There are 3 nested groupings, the coarsest first. Each group lies inside one group of the grouping before and may be the whole of it. The rows also spread widely along 7 directions, which tell nothing about the answers.
In the rows, 128 means zero.
Known rows, each followed by its group in each grouping:
[ 96 109 105 122 132 144  73 143 112 123  97 144 170  59  88 126 171 122
 127 230 113 159 141 147 176 178 113 152 166 121 129 114  85  96 148  66
 139  87 121] | terog Nesaz z566
[167 109 141  78 164 121 144 134 111 159 159 141 155  73 139 100 102 124
 117 163 107 150  84 137  94 132 108 113 168 143 129 103 124 131  25  94
 110 135 104] | munen Muzag z653
[170 105 161  88 159 113 153 116 102 169 161 134 160  87 143 102 108 137
 137 147 118 126  93 123  82 127 106 106 167 141 139 129 129 152  34  93
 109 130 109] | deg Lefim z826
[180 139 168 102 174 154 169 115 114 167 183 116 120 118 181 124  96 119
 138 132 137 119 125  76  83 140 113  95 170 132 141 132 151 155  56 147
 108  98 133] | totef vus z851
[116 101 153 157 135 146  88 146 141 165  93 145 181 101 148 108 133 148
 140 162 108  99  98 103 144 126 150 108 143 135 118 141 131 115 152 125
 167 134 123] | totef bip z945
[196 121 144  98 145 146 160 109  95 130 173 134 121 106 147 136 114 102
 140 174 140 139 142 123  79 170 100 119 157 133 149 126 143 163  54 121
  87  98 110] | munen Muzag z134
[143 147 185 133 180 157 138 164 148 190 108 127 147 120 181  85 124 135
 164 109 109  87 104  57 130 101 155  70 137 138 125 120 159 124  96 131
 128 145 119] | totef lutek z994
[137  98 152 103 144 139 132 123 117 158 133 139 162  97 129 104 114 118
 119 194 118 159 100 139 121 164 120 126 161 128 108 115 122 133 122 130
 156 136 116] | terog Nesaz z352
[196 130 169 136 136 171 176 131 117 130 107 160 107 145 161 132 148  74
 175 164 154 117 164 122 114 192 150 112 106 138 144 118 175 165 146 150
 113 134 112] | munen dore z519
[164 118 122  82 154 132 152 134  90 135 133 163 142  69 125 104 140 111
 132 180 126 164 133 154 114 173 113 129 154 143 142  85 119 140  54  74
  95 133 104] | Maf zal z472
[104 151 172  81 166 158 176 152 149 188  89 129 129  94 147  95 125  74
 131 175 114 179  88  72 156 156 124 105 157 156  90  87 155 106 164 178
 176 157 141] | deg reva z51
[163  89 155 120 139 135 132 106  99 151 158 148 166 112 134 113 109 116
 112 192 132 152 102 164  94 168 133 138 156 130 124 133 117 148 113 129
 149 122 122] | terog Nesaz z218
[134 153 144 118 162 167 119 144 136 141 118 118 118  92 149 143 148 105
 150 174 130 127 154  66 148 158 101 105 160 132 144 128 145 122 130 133
 109  80 130] | munen dore z119
[109  99 139 137 147 134  76 165 146 166  77 150 203  74 126  86 133 149
 130 180  81 116  71 125 155 104 149 108 147 142 114 123 113  94 131 100
 164 158 109] | munen Muzag z910
[137 106 185 117 135 137 143 133 139 185 102 123 166 113 152  99 110 144
 154 147 108 107  96  72 116 117 114  79 148 135 107 145 162 147 136 160
 158 158 112] | deg Lefim z874
[156 160 185 153 190 159 115 137 130 187 154 141 152 136 188 107 115 108
 125 144 136 122  94  99 110 122 185 104 157 163 151 156 126 131 146 164
 146 113 159] | Maf Turom z114
[ 77 168 144 129 199 156  64 159 151 185 123 124 178  76 154 105 132 128
 105 171 103 148  77  80 168 103 147 107 190 158 133 141 100  78 150 136
 163  89 165] | Maf bola z797
[172 100 146 110 114 152 157 127 104 132 125 138 130 107 142 126 133 128
 172 155 130 109 159  96 109 172  94 107 142 120 131 117 161 158  81 113
 108 119  91] | totef dede z310
[173 145 165 127 135 177 186 124 112 142 110 163 110 144 156 125 144  60
 154 179 158 158 165 127 121 213 156 122 118 150 138 109 164 160 181 177
 137 138 137] | Maf zal z294
[153  79 140 165  93 138 105 121 109 130  78 182 188 109 105 113 164 111
 154 211 132 122 131 179 135 180 167 158 117 139 142 143 110 133 188  99
 164 138 119] | deg kugab z657
[126 128 167  71 143 168 195 165 154 164  54 139 105  93 142  94 134  88
 166 160 109 155 125  64 161 172  88  83 127 136  81  60 202 132 137 172
 150 191  89] | munen dore z61
[163 145 151  95 191 143 154 118  94 157 187 136 136 103 146 119 115  89
 110 172 131 163 108 141  95 165 132 136 173 141 143 108 107 133  54 101
  98  93 139] | terog vode z261
[111 141 134 107 160 150 110 154 127 154  98 131 151  70 136 110 149 137
 142 173 107 134 137  79 158 138 103  96 163 135 128 114 128 114 121 108
 120 118 116] | Maf zal z472
[192  87 158 142 122 142 148 132 101 141 121 166 158 128 148 106 132 124
 170 145 130  93 129 144  96 156 161 118 117 132 144 126 143 159  87 101
 120 143  98] | totef dede z310
[177 133 145 145 159 143 114 146 100 139 124 167 150 104 144 107 161 126
 162 152 129 105 140 140 117 142 165 118 132 147 170 127 115 139  85  64
  90 120 109] | Maf Turom z114
[152 176 183 133 189 165 145 128 130 176 156 126 131 134 175 126 123  75
 132 163 147 136 116  91 119 148 165 122 158 157 154 149 125 124 150 164
 132  87 173] | deg kugab z657
[210  97 157 129 140 138 161 119  98 142 145 178 152 132 145 104 116  84
 137 174 138 137 102 192  76 168 182 139 119 148 150 118 131 160  85 118
 123 152 113] | munen Muzag z134
[172  79 144 117 108 137 135 103  96 146 140 166 166 103 132 111 115 126
 122 193 138 157 113 157  91 179 114 134 154 144 124 131 136 160 130 140
 159 144 112] | Maf Turom z114
[132  84 153  90 111 131 153 110 119 165 112 139 165  85 125 106 112 119
 122 197 116 164  92 113 113 165  89 120 164 139  91 120 146 136 144 160
 180 154 116] | deg reva z51
[103 116 113  88 154 137 100 133 109 139 136 131 159  49 101 122 139 122
 107 216 111 180 116 135 154 166  87 144 187 128 122 104  90  99  98  80
 131  87 121] | terog Nesaz z218
[ 91  99 167 124 143 148 101 148 153 183  86 123 184  95 135  89 116 146
 129 183  90 130  80  90 157 125 121  97 159 125  81 129 134 112 176 156
 192 157 115] | terog Nesaz z352
[150  85 158 159 141 135 103 146 121 169 112 169 199 115 147  89 123 133
 137 156 113 100  77 154 119 125 192 127 133 142 134 138 113 122 120 107
 165 147 122] | totef dede z310
[147 109 182 101 156 137 149 140 135 194 114 131 164 105 170  74  98 160
 139 133  98 111  87  75 105 104 115  61 149 139 101 123 164 151  98 163
 145 182  99] | Maf zal z472
[141  69 153  94 134 125 136 107 112 169 148 149 183  94 124  92  89 119
  92 206 115 179  66 169 103 165 121 140 168 134  93 114 118 138 120 146
 185 156 119] | terog Nesaz z352
[145  91 139 157 117 144  80 132 123 137 104 142 182  99 130 123 139 147
 149 187 111  97 124 120 125 134 131 114 142 125 138 162 126 132 141 114
 139 117 108] | munen Muzag z134

New rows. What belongs after each?
[101 113 115 105 127 135 102 171 125 131  46 156 167  39  85  96 188 135
 170 193  92 128 139 120 189 148 104 126 140 133 129  88 108  90 112  31
 116 137  87] | deg kugab z657
[108  73 139 101 137 121 103 156 128 162  81 149 193  60 102  71 134 159
 134 183  77 133  81 141 151 125 116 112 149 122  93  94 113 112  99  74
 154 176  80] | terog Nesaz z352
[127 102 177 106 125 156 160 131 148 181 103 122 140 113 167 106  97 135
 144 149 113 126 101  55 125 145  91  79 150 131  81 118 189 144 143 196
 178 166 109] | totef bip z945
[128  98 152 145  98 167 116 129 131 145  94 128 155 116 143 133 134 137
 164 174 124 103 150  68 140 164 101 104 147 118 113 150 162 139 177 163
 165 113 114] | totef dede z310
[192 131 153 124 137 162 161 132 109 124 123 144 113 123 148 130 145  97
 178 162 136 111 164 112 106 169 129 107 123 130 153 121 158 159  92 116
  85 119  98] | munen Muzag z134
[150 122 138 153 138 154 101 137 104 122 109 148 149 111 120 130 174 115
 162 192 132 112 164 142 141 174 154 136 131 120 154 133 107 132 140  77
 109  93 117] | terog Nesaz z566
[119  96 133  91 154 127 121 148 113 154 112 154 173  63 105  86 133 121
 117 196 100 169  87 163 145 152 125 138 158 133 111  85 101 107  89  75
 143 147 104] | terog Nesaz z218
[199  71 137 110  92 130 160 116  81 116 102 171 148  97 117 108 153 145
 175 170 126 113 169 155  91 182  99 109 116 126 139 107 154 183  75  79
  92 162  62] | Maf zal z294
[168 111 137  86 129 151 167 125 109 131 129 143 125  94 130 125 123  99
 144 189 126 158 137 124 109 182  91 118 149 135 123  96 153 147  88 128
 117 132  99] | munen Muzag z910
[132 137 151 161 185 146  69 154 142 164 122 140 175  98 156 116 140 121
 125 168 116 106  93 117 142 113 178 119 154 146 158 153 101 100 135 111
 137  93 148] | munen dore z119
[188  89 143 117 118 121 149 113  86 130 131 160 157 100 119 122 141 121
 163 173 134 122 139 159  91 167 124 130 136 134 154 130 127 164  74  74
 100 127  98] | deg Lefim z874
[136  71 142  65 114 134 166 114 107 151 124 143 152  79 109  98 105 118
 115 206 115 191 102 145 116 188  71 129 162 125  82  84 145 144 106 139
 164 164  92] | terog Nesaz z218
[ 95 150 154  93 169 155 118 160 147 176  96 105 144  70 154 101 131 156
 145 152  94 123 124  24 159 111  76  60 174 132 108 118 153 115 120 143
 127 128 113] | Maf zal z472
[153  79 169 108 112 145 165 118 115 160 107 140 158 117 133  97 112 138
 150 166 107 126 113 111 104 161  97  98 137 118  90 113 166 163 118 146
 149 177  85] | terog vode z261
[128  83 141  87 144 125 134 130 114 166 129 159 179  79 111  84 110 109
  94 208 111 188  68 180 124 166 133 146 161 139  96  89 105 119 111 117
 177 158 119] | terog Nesaz z566
[125  52 128  91  90 131 136 145 119 148  72 161 179  64 105  87 128 149
 149 181  94 138 104 130 142 160  87 118 143 123  87  86 147 127 101 102
 168 181  72] | totef dede z310
[114  94 131 139 122 147  97 153 137 148  68 171 187  85 111  98 142 104
 128 211 105 151  89 159 162 158 160 141 134 143 113 113 117 102 177 122
 183 157 120] | munen Muzag z134
[164  95 147 158 132 121  80  97  96 147 157 135 192 103 140 135 133 148
 127 185 132 100 113 132  87 133 137 133 167 136 159 192  95 139 121 102
 132  78 137] | deg reva z51
[192  91 148 115 111 150 167 105  91 132 152 150 135 124 146 133 118 108
 152 169 149 128 146 133  84 192 115 132 143 127 138 126 152 169  91 133
 124 114 108] | totef dede z310
[174 120 130 147 130 157 122 116  91 119 152 154 142 118 140 150 145  94
 146 186 155 126 161 143 113 193 148 154 149 133 168 142 115 140 118 102
 115  65 138] | totef dede z310
[126  75 132 115 126 130 103 139 133 156  94 162 187  70 116  99 125 125
 113 202 107 154  81 152 139 152 126 134 152 140 110 113 121 114 138 122
 178 153 113] | munen dore z119
[198 115 150  95 154 139 177 134 101 139 139 164 130 107 140 101 122  89
 147 163 127 142 114 160  91 164 143 124 129 143 143  90 141 152  45  99
  96 152  97] | munen Muzag z134
[101 102 137 108 138 138  94 165 132 151  72 127 168  61 107  93 160 166
 159 175  82 111 126  93 168 125  95  94 150 113 106 106 123 111 105  71
 125 141  80] | terog Nesaz z566
[158 152 172  82 168 160 179 153 137 165 122 116 105 107 166 110 116 106
 163 137 112 126 126  57 119 138  97  72 147 136 118 100 179 140  77 149
 103 143 103] | munen Muzag z653
[149 127 169 177 164 144  69 121 123 173 147 127 188 126 177 119 120 162
 128 154 124  80 112  91 103 102 162  92 160 138 155 198 115 141 151 148
 138  93 147] | Maf zal z472
[ 99 143 100 131 145 154  72 147 113 121  97 146 159  58 110 136 178 121
 132 216 122 152 164 116 180 172 116 138 167 135 152 126  93  96 158  79
 122  71 136] | Maf zal z472
[116  60 114 107  69 131 123 116 107 123  65 163 177  63  80 118 158 118
 138 237 118 172 130 149 150 202  83 152 148 130  98 110 128 124 181 110
 182 147 100] | deg reva z51
[162  94 129  93 107 143 156 120  95 124 106 151 138  82 121 117 143 131
 155 188 127 145 165 121 116 187  76 110 144 124 124 103 153 162 102 111
 112 141  85] | Maf zal z472
[152 136 167  84 155 167 195 146 122 148 103 138 103 117 139 102 138  81
 168 166 125 155 145 105 138 188 118 107 129 128 109  71 165 146 115 133
 118 157  98] | terog Nesaz z352
[121 103 162 120 136 140 103 147 138 179  97 136 178  85 146  86 122 168
 140 155  96 115  94  78 133 109 105  81 160 139 105 133 146 129 132 138
 160 161 101] | Maf Turom z114
[133  97 146  93 129 131 155 127 115 160 101 161 164  82 117  96 130  90
 121 202 120 179  86 150 129 174 130 141 150 151 105  98 126 121 141 128
 173 159 123] | deg reva z51
[180 126 195 122 161 139 180 126 118 181 135 144 145 138 168  96 112 104
 157 132 131 113  99 114  89 135 160  96 132 149 135 132 155 162 103 146
 134 157 124] | deg Lefim z826
[115 165 170 133 204 150  96 167 146 191 113 120 164  95 176  92 132 147
 138 132  98  98  98  56 146  83 153  69 161 147 138 140 124 107 117 128
 123 121 137] | Maf zal z472
[152 155 195 119 200 159 148 133 134 186 164 110 133 136 183 106 100 107
 132 144 124 123  99  80 107 126 150  90 160 136 126 136 139 139 113 165
 130 116 140] | terog Nesaz z352
[168  96 153 154 123 150 116 112 101 128 128 145 157 128 133 131 143 123
 155 190 136 109 151 143 111 175 143 130 134 116 142 151 123 156 146 113
 127 107 112] | terog Nesaz z352
[141  67 163 121 116 137 130 126 127 178 120 143 185 106 149  94  93 148
 128 162 109 120  79 112 107 135 121 107 155 132  97 134 148 139 122 158
 185 158 110] | totef dede z310
[ 84 140 158 118 171 155  90 156 149 178 107 104 159  86 141 108 132 140
 130 177  97 128 108  61 167 120 110  93 174 125 105 130 123 100 152 138
 153 108 130] | terog Nesaz z566
[148  89 131  92 152 121 130 157 119 149  98 175 170  59 116  83 137 116
 128 181 103 149  82 170 135 145 133 128 139 146 121  81 121 114  67  68
 132 166  91] | munen dore z519
[123 161 170 110 193 161 134 161 154 186 122 120 143 104 171 101 110 106
 132 152 104 133  85  69 140 112 143  85 159 151 118 115 145 106 118 161
 140 134 137] | munen Muzag z910
[116 120 155 125 162 146 103 137 127 166 128 132 168  97 135 107 124 121
 116 187 112 145  96 122 141 141 138 123 164 133 119 130 109 111 141 127
 157 115 133] | terog Nesaz z218
[107 118 130 107 123 152 100 135 126 147 104 130 152  66 124 122 142 144
 136 193 114 149 139  77 153 157  68 107 177 133 114 127 138 121 149 131
 148 113 112] | Maf Turom z114
[137  97 172 100 135 133 156 114 127 185 123 139 169 102 145  96 100 108
 113 182 118 161  69 114 107 147 123 115 161 150  96 126 142 134 147 177
 188 159 131] | deg reva z51
[170 113 142 163 121 144 121 124  96 121  98 169 156 119 123 131 178  94
 167 193 143 113 153 158 123 182 175 148 118 140 163 143 113 138 160  85
 123 108 126] | deg reva z51
[138  87 140 139 136 131  96 161 132 155  76 167 193  85 120  82 140 138
 146 174  90 110  83 149 139 118 162 114 127 139 123 118 119 113 113  86
 147 170  94] | munen Muzag z134
[142 108 148 116 159 133 111 132 111 157 143 139 169  95 130 105 126 127
 117 185 117 140 100 146 119 144 139 129 161 131 129 124 103 125  98  99
 135 116 122] | terog Nesaz z566
[165 137 161  82 162 148 168 136 112 160 133 126 122  95 161 105 122 135
 156 140 120 125 140  71 106 140  88  74 155 134 128 107 162 157  63 129
  91 138  97] | Maf zal z472
[159 123 130 111 139 143 120 106  94 135 159 135 145  89 140 139 133 128
 125 189 139 144 155 119 105 172  94 123 172 138 152 143 123 147 102 119
 108  81 129] | Maf zal z294
[138 129 162  94 168 152 160 141 129 182 147 139 144 106 163 102  95  94
 116 157 124 158  82 105 120 151 138 119 166 149 114 102 140 120 100 158
 160 131 140] | totef dede z310
[151  49 149 156 109 124 101 134 124 163  91 168 212 100 133  82 121 169
 145 160  98  87  83 151 114 119 160 113 128 126 115 140 126 138 120 105
 177 175  97] | totef vus z851
[ 80 159 132 138 147 178  86 171 149 143  49 138 149  83 126 116 183 119
 164 183 107 133 150  70 203 149 128 104 147 140 125 117 135  93 197 121
 151 112 128] | Maf bola z797
[124 142 146 143 143 173  97 146 140 133  88 113 127  97 144 149 163 128
 171 174 124  95 172  43 161 151  93  93 150 121 140 151 156 123 163 135
 116  80 117] | munen dore z61
[ 99 102 136 140 108 157  86 134 136 149  73 147 183  91 122 113 147 141
 137 198 111 139 120 104 160 154 114 114 153 136 108 141 140 120 204 153
 189 133 121] | Maf bola z797
[160 131 179 141 146 170 148 129 128 167 139 126 136 143 180 126 112 112
 156 141 137 102 130  70 109 148 142  98 145 133 132 148 162 148 138 176
 143 109 135] | totef dede z310
[152 107 119 108 131 142 112 110 103 127 155 137 155  78 122 141 121 111
 113 213 130 161 127 137 111 173  94 143 175 133 140 135 117 130 101 118
 125  84 125] | munen Muzag z134
[141 152 126 100 170 155 131 141 116 137 140 141 127  81 131 129 137  77
 126 195 128 169 126 127 138 169 126 138 164 145 147 103 115 110  94 105
 108  90 136] | munen Muzag z134
[154 175 167 113 173 186 181 142 125 156 143 130  95 136 176 134 127  55
 151 154 152 148 147  77 133 187 146 118 149 145 141 107 157 132 131 168
 124  93 152] | totef dede z310
[149 185 172 125 188 183 165 139 119 153 139 121 100 137 163 134 144  74
 159 154 138 132 158  75 132 172 142 106 146 133 144 114 145 134 126 137
  93  91 142] | terog vode z261
[154 174 170 150 173 174 124 165 130 152  99 137 119 123 169 115 169 121
 190 128 126  85 164  61 145 130 154  78 129 143 160 132 149 135 129 109
  90 114 116] | Maf Turom z114
[128 122 162  74 179 140 152 142 127 178 139 128 148  86 141  88 106 112
 118 171 105 165  82 115 128 141 113 110 169 135 101  89 128 121  82 125
 140 146 116] | terog Nesaz z352
[129 160 156 128 158 161 126 129 123 151 121 116 130 105 150 141 153  96
 150 179 135 129 146  67 141 157 124 114 163 141 143 146 130 119 160 138
 126  76 148] | deg reva z51
[161 133 182 134 149 171 165 136 140 169 113 143 135 148 171 111 109  81
 145 165 131 133 106 105 115 157 164 102 127 148 116 124 169 143 172 199
 164 158 134] | munen Muzag z910
[168 107 136 149 160 120  86 136  95 145 134 170 190  88 136  99 151 147
 133 164 118 104 112 173 106 126 174 127 141 149 173 141  86 131  74  51
 100 118 117] | Maf zal z294
[148 120 191 142 170 147 121 133 130 183 139 124 164 135 169  99 107 136
 134 147 115 103  91 101 107 114 158  93 148 132 124 151 133 139 128 152
 146 133 126] | terog Nesaz z218
[121 130 162 151 168 147  70 150 150 175 119 112 182  99 164 112 118 161
 137 154  93  82  92  64 132  81 136  79 165 137 131 167 126 109 127 135
 139 111 127] | munen Muzag z910
[165 128 171 162 138 171 136 127 120 154 130 144 142 151 170 132 127  96
 156 157 148 105 136 105 116 166 172 119 133 137 144 153 147 145 164 165
 150 105 144] | totef dede z310
[108 131 152 116 161 154  99 154 154 169 102 120 153  80 148 115 129 129
 132 172 106 127 105  67 155 126 108  96 166 135 117 129 141 107 141 148
 151 116 127] | munen dore z119
[136 140 140 118 143 161 143 154 120 138  77 158 132  94 131 111 169 102
 164 175 124 141 161 115 157 176 134 111 128 144 138  95 141 127 142 108
 117 136 112] | Maf zal z294
[171 106 132 179 121 153  95 132 106 114 104 175 167 122 124 132 163  96
 154 202 137 114 144 176 127 176 187 153 116 136 167 149 108 133 161  96
 128 107 125] | munen Muzag z134
[153  95 167 127 141 142 137 152 139 165  83 160 164 107 147  89 128 121
 148 161 110 114  93 124 129 136 146  99 123 141 110 114 158 135 133 137
 157 178 100] | munen dore z519
[136 130 129 118 164 143  99 152 124 136 113 140 148  68 134 124 153 122
 141 179 117 123 130 109 149 142 114 116 157 136 145 121 120 110  95  81
 106  96 115] | munen dore z519
[167 135 145 122 157 153 132 136 104 138 151 128 130 105 156 134 138 124
 163 146 133  99 153  90 114 148 121 110 156 128 160 132 132 139  61  91
  85  78 116] | totef dede z310
[167  95 135  91 125 135 165 130  97 140 105 175 149  85 121  94 141 112
 141 182 123 161 131 164 114 184 120 125 133 146 127  82 137 150  90  98
 123 167  95] | Maf zal z294
[165  96 144 139 137 134  99 115 112 148 150 142 178 102 142 122 114 134
 124 183 121 118 101 138  95 135 134 124 158 135 143 159 118 138 104 122
 134 109 121] | munen Muzag z134
[135 101 163 108 115 142 159 130 126 161  88 142 154 101 128 104 130 118
 159 172 118 135 119 102 131 160 105 104 140 134 106 118 160 145 147 143
 161 160 107] | deg Lefim z826
[102 167 160 104 172 156 125 144 141 172 121 100 134  87 149 132 133 112
 145 166 117 137 127  39 156 133  94  93 180 140 129 137 138 110 138 143
 129  84 146] | deg Lefim z874
[171  94 162 146 152 108 102 133 107 164 131 151 197 101 139  97 132 157
 153 144 109  80  89 146  94  99 166 109 140 141 159 158 105 142  67  64
 111 132 108] | deg Lefim z874
[129 135 155 128 151 164 125 147 131 159 117 125 142 107 157 123 132 120
 155 154 121 111 132  70 142 144 126 103 156 132 130 130 143 121 125 135
 134 101 127] | totef dede z310
[150 109 123  79 139 140 137  98  85 126 179 126 132  77 117 144 120 110
 109 215 139 183 143 138 106 196  65 147 187 122 132 117 113 141  79 107
 112  72 119] | terog Nesaz z218
[170 129 191 157 141 152 138 121 124 165 124 125 149 149 168 128 130 125
 176 140 135  80 136  77 101 131 150  88 132 135 148 174 156 163 149 155
 127 116 128] | deg Lefim z874
[129  90 140 155  92 162  99 136 135 130  66 142 169 107 123 129 148 135
 161 200 112 109 144 103 150 162 116 108 131 123 113 144 153 132 197 147
 164 138 103] | munen Muzag z910
[155  71 127 128 116 129 112 144 113 129  74 181 176  78 106 100 155 124
 148 192 112 126 116 172 135 165 139 137 121 133 130 105 127 129 114  76
 140 158  86] | munen dore z61
[158 119 125 124 144 138 119 140  96 128 108 169 157  82 122 110 167 119
 148 180 125 132 148 159 129 166 145 131 135 145 159 109 109 131  94  61
  98 121 109] | Maf zal z294
[184 113 172 110 142 135 162 110 104 158 146 127 140 116 157 119 122 127
 155 152 130 109 125  94  79 143 111  98 151 137 137 143 148 162  83 128
 110 122 110] | deg reva z51
[174 125 131 107 143 149 137 118 101 123 153 134 129  95 138 141 130 109
 143 186 133 137 148 120 103 169 101 122 159 133 149 125 134 143  75 106
  93  93 112] | munen Muzag z910
[130 125 142  82 129 160 176 156 125 145  62 154 124  85 127  94 151 104
 164 175 114 161 149  97 158 182  98  97 130 135 102  67 169 137 136 133
 133 179  90] | Maf zal z472
[109 141 175 120 152 157 145 156 150 179  77 132 148 108 144 103 137 102
 159 162 111 133 108  74 161 140 138  95 141 146 111 119 153 117 174 156
 163 148 132] | deg Lefim z874
[128 120 165 114 130 170 152 141 137 166 106 124 136 114 159 116 117 118
 155 157 121 124 127  57 139 157 107  94 151 130 104 121 172 133 148 175
 161 131 119] | totef dede z310
[181 126 187 117 162 152 169 133 114 163 138 132 128 141 164 102 123 113
 159 144 129 110 126 110  96 149 148  93 129 128 128 118 153 164  95 137
 112 142 106] | terog Nesaz z566
[110 141 158  99 155 152 142 148 137 169  91 122 140  83 138 109 143 109
 148 171 109 141 114  65 153 141 107  99 160 142 110 111 143 111 141 135
 143 130 124] | deg reva z51
[167 106 121  81 124 141 152 136 102 115 116 141 125  70 114 121 144 124
 165 179 114 135 157 114 119 168  71 111 147 122 135  94 148 146  45  76
  80 126  73] | munen Muzag z134
[118  66 108 108  91 137 102 124 107 130 107 150 180  61 101 123 132 139
 126 212 116 153 125 134 143 181  81 146 168 123 110 118 121 119 127 104
 167 113 106] | totef dede z310
[163 134 192 137 135 163 179 124 127 166 107 140 129 152 162 119 128  85
 171 155 143 119 134  95 115 169 153 102 123 142 128 138 171 161 178 179
 152 144 133] | deg Lefim z826
